The groups are shells around one centre, one inside the other: the same stretched ball of 5 dimensions in 10 sizes.
Some rows, each with its group after it:
[ -8 -39  -4   5   9 -12 -26  -1 -10 -15 -17  -4   4  25 -13 -38  -6  45
 -19 -11]  j_659
[-11 -41 -20   0   0 -12 -31   3   8 -13 -23  -8   8  22  -7 -21  -6  48
  -4 -19]  j_764
[  3  -1  -3  26   0  18 -16   7   6 -10  21   5  18  -4  -6  13  35  -9
 -25  20]  j_728
[  0  -6  -5  25   0  14 -22   5   1 -23  22   3  -6  20  -4 -13   9   5
 -23  17]  j_659
[-12 -15 -26   7  -7  12 -30   8   8 -22  14  -8  -6  19   1   3   1  16
  -3   9]  j_659
[  0 -18  19  26  14   2 -18  -3 -13 -21   6  12   5  20 -17 -38  16  16
 -42  13]  j_923
[  7 -29  -6  11   8  -7 -10   6  -3  16 -22  -8  41 -14 -11   1  23  27
 -17 -14]  j_923
[  1  -3  -4  23   4  17 -19   5 -17 -23  30  -3 -16  23  -5 -21  -1   6
 -26  23]  j_442
[ 11   5  -4  30   1  22  -8  10   2   0  24   1  23 -14  -4  20  37 -15
 -24  22]  j_764
[ 17  -5 -34  15  -5  14  -3  18  -1  27   3 -25  35 -29   5  39  18   5
   2  -5]  j_754
[ 31 -12 -19  32   0   0   1  14   4  27 -14 -17  36 -16   3   5   5  20
 -10 -21]  j_442
[-13 -15 -22   1  -3  14 -24   9   3  -8  11  -8  18  -8  -5  27  28   5
  -5  13]  j_983
[ 18  -6 -23  23  -3  11  -6  14   2  16   4 -15  28 -16   2  21  15   6
  -8  -3]  j_728
[  5  -8   4  23  10  11 -12   4 -18  -9  16  -1   6   7 -10 -16  15   6
 -31  17]  j_983
[ 24 -40 -15  17   9 -23  -5   7 -12  25 -42 -22  28   4  -4 -34 -22  58
 -10 -42]  j_685
[ 14 -18 -30   8   0   3  -3  16  -4  33 -14 -25  44 -32   0  32  19  18
   2 -15]  j_442
[-20 -20  -5  -5  11  10 -25   2 -33 -22  20  -8 -11  16 -14 -16   8  16
 -22  25]  j_764
[ 13 -32 -30   4   1 -10  -6  13   0  33 -33 -25  47 -24  -2  18  10  36
   3 -31]  j_442
[  4 -20 -16  15   2   1 -19   6  -7  -7   0 -11   1  16  -3 -18  -8  28
 -12  -4]  j_983
[ 12  -9   4  25  11   8  -6   6 -19   4   9  -4  18  -4 -10 -10  19   7
 -31  10]  j_688
[ -6 -33   4   9  13  -8 -24  -3 -23 -21  -6  -2  -9  33 -14 -51 -12  41
 -28  -1]  j_923
[ -5 -22  -7  11   4   3 -20   5   2  -6  -2  -1  21   1  -9   1  24  16
 -18   3]  j_983
[ 10  -6  17  33  12  10  -8   2  -9  -5  13   9  22  -3 -14 -12  34  -2
 -41  17]  j_685
[-15 -18 -21  12 -10   9 -36   5  27 -31   8   5  -1  23  -1   3  11  16
  -6   6]  j_754
[-13 -44   1  -4  15 -15 -23  -2 -20  -8 -22  -5  15  14 -19 -33   6  45
 -23  -9]  j_685
[ 34 -12 -13  34   5  -2   3  12  -9  26 -12 -18  28  -9   1 -11  -4  24
 -17 -19]  j_754
[ -6 -39 -23  -3   3 -11 -24   5  -5  -1 -23 -16  14  10  -7 -14  -6  46
  -3 -19]  j_563
[ 19   6 -15  29  -2  21  -2  15   2  17  17 -10  34 -27   1  34  33 -13
 -15  11]  j_754
[-14  -6  -6   4   7  21 -20   6 -24 -17  32  -5  -1   2 -11   6  24  -4
 -22  34]  j_659
[ -3 -13   3  15   9  10 -15   4 -12  -6  11   2  19  -4 -13  -1  31   4
 -29  17]  j_688
[-22  -6 -22  -5  -2  26 -27   9 -12 -19  35  -9  -2  -1  -5  28  27  -7
  -8  34]  j_728
[  8   1   3  37   0  17 -18   4   6 -22  25   9   0  17  -4 -13  16  -3
 -31  20]  j_685
[ -8 -27  -1   5  11   0 -19   2 -13  -5  -4  -2  20   1 -15  -8  22  21
 -23   5]  j_688
[  3 -23  11  18  14  -2 -12   1 -10  -1  -7   5  29  -3 -17 -15  30  17
 -34   3]  j_764
[ -8 -21 -13   9   2   5 -27   4  -8 -21   9  -6  -8  24  -6 -20  -3  24
 -15   7]  j_688
[  7 -39 -29  -6   7 -14  -8  10 -21  29 -33 -32  32 -14  -6  -1  -7  48
   2 -30]  j_754
[ 10  -7 -16  15   3  13  -5  13  -7  19   6 -13  37 -27  -5  30  33  -1
 -13   7]  j_923
[ -5 -31 -13  10   2  -6 -27   2   1 -18  -9  -4  -1  26  -6 -28  -8  38
 -13  -9]  j_563
[-19 -20 -22  -5  -2  11 -27   8   2 -10   8  -8  17  -6  -7  25  28   9
  -4  12]  j_563
[-13 -49 -15 -12  10 -18 -24   2 -14   2 -32 -14  21   7 -14 -19   1  52
  -8 -21]  j_442
[-19   0 -21   0  -3  30 -25  10 -12 -19  42  -8  -2  -3  -4  31  30 -14
 -10  39]  j_923
[-13 -25   2   7  10   2 -24   0 -13 -19   4   2   5  15 -15 -20  16  20
 -26  12]  j_688
[ -8 -21 -41  -7  -8   9 -21  14   5   8  -1 -23  24 -15   1  38  16  17
  12  -4]  j_728
[  4 -25 -24   4   3  -1 -14  10 -14  10  -9 -22  17  -3  -4  -1  -1  31
  -4 -11]  j_983
[ -2 -40 -13   2   9 -14 -21   2 -14  -2 -23 -14   9  17 -10 -32 -13  50
 -12 -19]  j_563
[ 12  -9  12  33  11   7 -10   2 -15  -9  11   4   7  12 -11 -29  12   9
 -38  12]  j_659
[-17   4 -10   6   2  32 -22   8 -16 -21  46  -2   0  -4  -8  26  37 -20
 -20  46]  j_764
[-11 -22 -32  -1  -8   8 -25  11  13  -2  -1 -13  21  -6  -1  28  19  16
   5  -1]  j_563
[  5   5 -16  24  -5  25 -15  12   4  -8  30  -5   9  -4   1  21  23 -11
 -14  22]  j_728
[  2  -6 -23  21  -8  16 -23   9   6 -19  21  -7  -9  20   4  -3  -4  10
  -8  10]  j_685

New rows, each followed by its group:
[ 27  -9  -5  36   4   3  -1  10   3  18  -7  -6  34 -12  -2  -1  16  12
 -22 -10]  j_764
[  0 -22 -17  13  -3   2 -21   7  16  -2  -8  -4  25  -1  -4   9  20  19
  -8  -6]  j_563
[  0 -16  11  15  15   6 -11   2 -21  -1   5   2  25  -8 -17  -8  33   7
 -35  15]  j_923
[  1 -11 -25   8  -4  13 -13  14   7  13   3 -13  37 -26  -2  41  35   2
  -3   3]  j_923
[ -3 -26 -37  -5  -4   1 -19  12  -6   8  -8 -26  14  -3   1  13  -4  31
   8 -12]  j_728
[-19 -27 -21  -9   2   5 -27   6 -10 -10   3 -12   9   2  -9   8  15  21
  -5   8]  j_688
[  9 -23  -4  23   6  -4 -17   3  -6  -8  -6  -4   4  21  -6 -34  -8  32
 -22  -8]  j_983
[ -7 -31 -17  -5   9  -3 -18   6 -23   3  -9 -18  13   2 -10  -8   2  33
  -9  -5]  j_688
[ 21  -4   8  34  14   8  -2   5 -30   2  15  -6   5   7  -8 -30   2  10
 -37  11]  j_754
[ 13 -30 -24  21  -4 -11 -21   7  12  -3 -22 -13   5  25   3 -29 -25  47
  -4 -29]  j_442
[  5 -38 -23   4   4 -15 -19   6 -10   5 -27 -21   9  16  -4 -28 -23  54
  -3 -28]  j_923
[-14 -22  -6   8   4   4 -30   1  -6 -28   9   1  -8  26  -9 -23   4  23
 -20  11]  j_563
[ 14 -26   8  24  17 -10 -11   0 -30  -6  -9  -7  -5  29 -11 -61 -22  42
 -34  -9]  j_442
[-18   7 -11  14  -6  34 -29   8   7 -33  48   7  -3   5  -4  28  39 -24
 -19  45]  j_442
[  3  -9 -16  25  -8  11 -21   9  26 -10   6   3  20   2   0  14  24   5
 -12   3]  j_764
[ -4 -31 -20  -3   7  -5 -19   6 -25  -1  -8 -21   1  12  -7 -20 -14  40
  -8  -8]  j_923
[-26 -15 -12   0   0  16 -36   2  -8 -39  29   1 -20  29  -8  -9   9  10
 -16  28]  j_685
[ -7  -4 -19   3   1  22 -15  12 -14   1  24 -13  18 -18  -5  33  33  -7
 -10  24]  j_659
[ -7 -23 -35  -1  -7   5 -23  11   9   1  -4 -17  19  -5   1  24  11  22
   7  -6]  j_688
[ -2 -13 -30  17 -13  10 -26  11  30 -11   4  -4  14   5   5  20  14  12
   1  -3]  j_764
[-12 -31 -22  -1   0  -2 -29   5  -1 -14  -6 -10   2  18  -5 -11  -3  34
  -5  -6]  j_688
[-13 -15  -3  12   3  11 -27   2  -2 -26  16   5   0  16 -10  -9  19   9
 -23  19]  j_688
[ -7  -8 -34   8 -11  18 -24  13  13  -9  16 -12  10  -2   4  31  16   3
   3  10]  j_563
[ 12 -13  -4  30   2   4 -15   5   4  -6   2   0  12  10  -4 -15   8  16
 -23  -1]  j_983
[ -2 -14 -18   7   3  10 -18   8 -17  -6  13 -15   2   5  -4  -1   3  15
 -11   9]  j_983
[  3   7 -19  22  -7  27 -15  13   8  -6  31  -4  15 -11   2  34  32 -17
 -12  24]  j_923
[  3 -48 -26  -6   7 -22 -14   7  -9  22 -43 -25  33  -5  -7 -11  -7  58
   1 -38]  j_442
[ -1 -51   1   4  17 -27 -20  -3 -20  -3 -38  -9  11  25 -16 -57 -18  64
 -22 -28]  j_442
[  9  -3 -26   9   1  18  -4  16 -20  19  16 -24  24 -25   0  32  19  -1
  -6  11]  j_754
[  4  -9 -27  24 -13  12 -24  11  30 -11   7  -3  12   8   6  15  11   9
  -2  -1]  j_685
[ -7 -16 -29   6  -8  10 -26  10   8 -11   8 -12   4   8   1  11   5  17
   0   3]  j_983
[ 22 -12   6  31  14   2  -2   5 -27   8   2  -8  12   4  -9 -31   0  19
 -33   0]  j_764
[  4 -18   8  28   6   1 -19   1   7 -15  -2  10  15  14 -11 -23  18  17
 -31   2]  j_923
[ -5 -27  -1   4  14  -2 -15   3 -24   0  -6  -8  18   0 -15 -15  15  25
 -24   3]  j_983
[-10 -19  -6  -1  10   9 -15   6 -17   3   5  -6  29 -18 -15  17  38   6
 -19  15]  j_764
[-13 -26 -19 -14  11   5 -16   8 -37   6   4 -23  13  -9 -12   7  12  22
  -9   9]  j_442
[-10 -22   3  14   7   3 -26   0  -5 -25   7   6   0  23 -13 -26  12  20
 -28  11]  j_563
[ 17 -32 -30  10   2 -12 -10  11  -8  21 -28 -28  21   0   1 -12 -19  47
   2 -32]  j_685
[-17  -6   0  13   2  21 -28   3   2 -31  30  11   1  11 -11   5  35  -8
 -26  34]  j_764
[  5 -16 -16  17  -3   6 -16  10  18   6  -6  -3  37 -14  -3  23  31  10
  -9  -4]  j_764
[ -7 -20  -9  13   0   5 -25   4   7 -16   2   2  11  11  -7  -4  17  16
 -16   5]  j_983
[-17  -6 -15  -5   5  24 -18   9 -23  -5  29 -11  13 -16 -10  31  37  -9
 -14  33]  j_764
[-15 -22 -38 -15  -4  11 -21  14  -2  10   0 -22  31 -25  -3  48  30  11
   9   3]  j_442
[ 13  -9   1  24  10   8  -6   6 -20   5   8  -6  17  -4  -9 -10  15   9
 -29   8]  j_688
[ 22 -15  -1  30  11  -1  -5   5 -24   3   0 -12   1  16  -5 -40 -17  29
 -27  -7]  j_754
[-13  -9 -37  -8  -7  21 -19  16   1   6  16 -19  27 -27  -1  57  36  -4
   7  16]  j_685
[-20 -25 -17 -12   7   7 -25   5 -26 -12  10 -15   1   6 -11   0  10  21
 -10  15]  j_728
[  7 -17  -4  10  13   4  -6   7 -34  11   4 -16  17  -8 -11  -9   9  17
 -23   5]  j_728
[-24 -25 -23 -12   0   9 -31   6 -10 -19  11 -12  -1   9  -8   8  11  19
  -4  14]  j_659
[-11  -5 -31  -4  -5  24 -16  16  -3   7  21 -16  29 -31  -2  58  44 -12
   1  22]  j_442
[ -4 -10   3  15  10  13 -17   3 -21 -14  21  -1   2   8 -12 -12  17   5
 -29  23]  j_983
[  3 -22 -19  16  -5   1 -20   8  22   0 -12  -3  30  -3  -2  12  21  19
  -7 -11]  j_923
[-10 -16   3  13   7   9 -24   1  -7 -22  13   6   4  13 -13 -13  22  10
 -28  19]  j_688
[-16 -31  -7   2   4  -2 -29   1   3 -18  -7   2  13  13 -12  -9  18  26
 -16   2]  j_923
[-13 -20 -39  -4 -12  11 -27  13  20  -3   1 -13  24 -10   2  41  25  12
  10   0]  j_764
[  0 -44 -26  -7   6 -17 -16   7 -12  17 -35 -25  28  -3  -7  -8  -6  52
   1 -30]  j_764
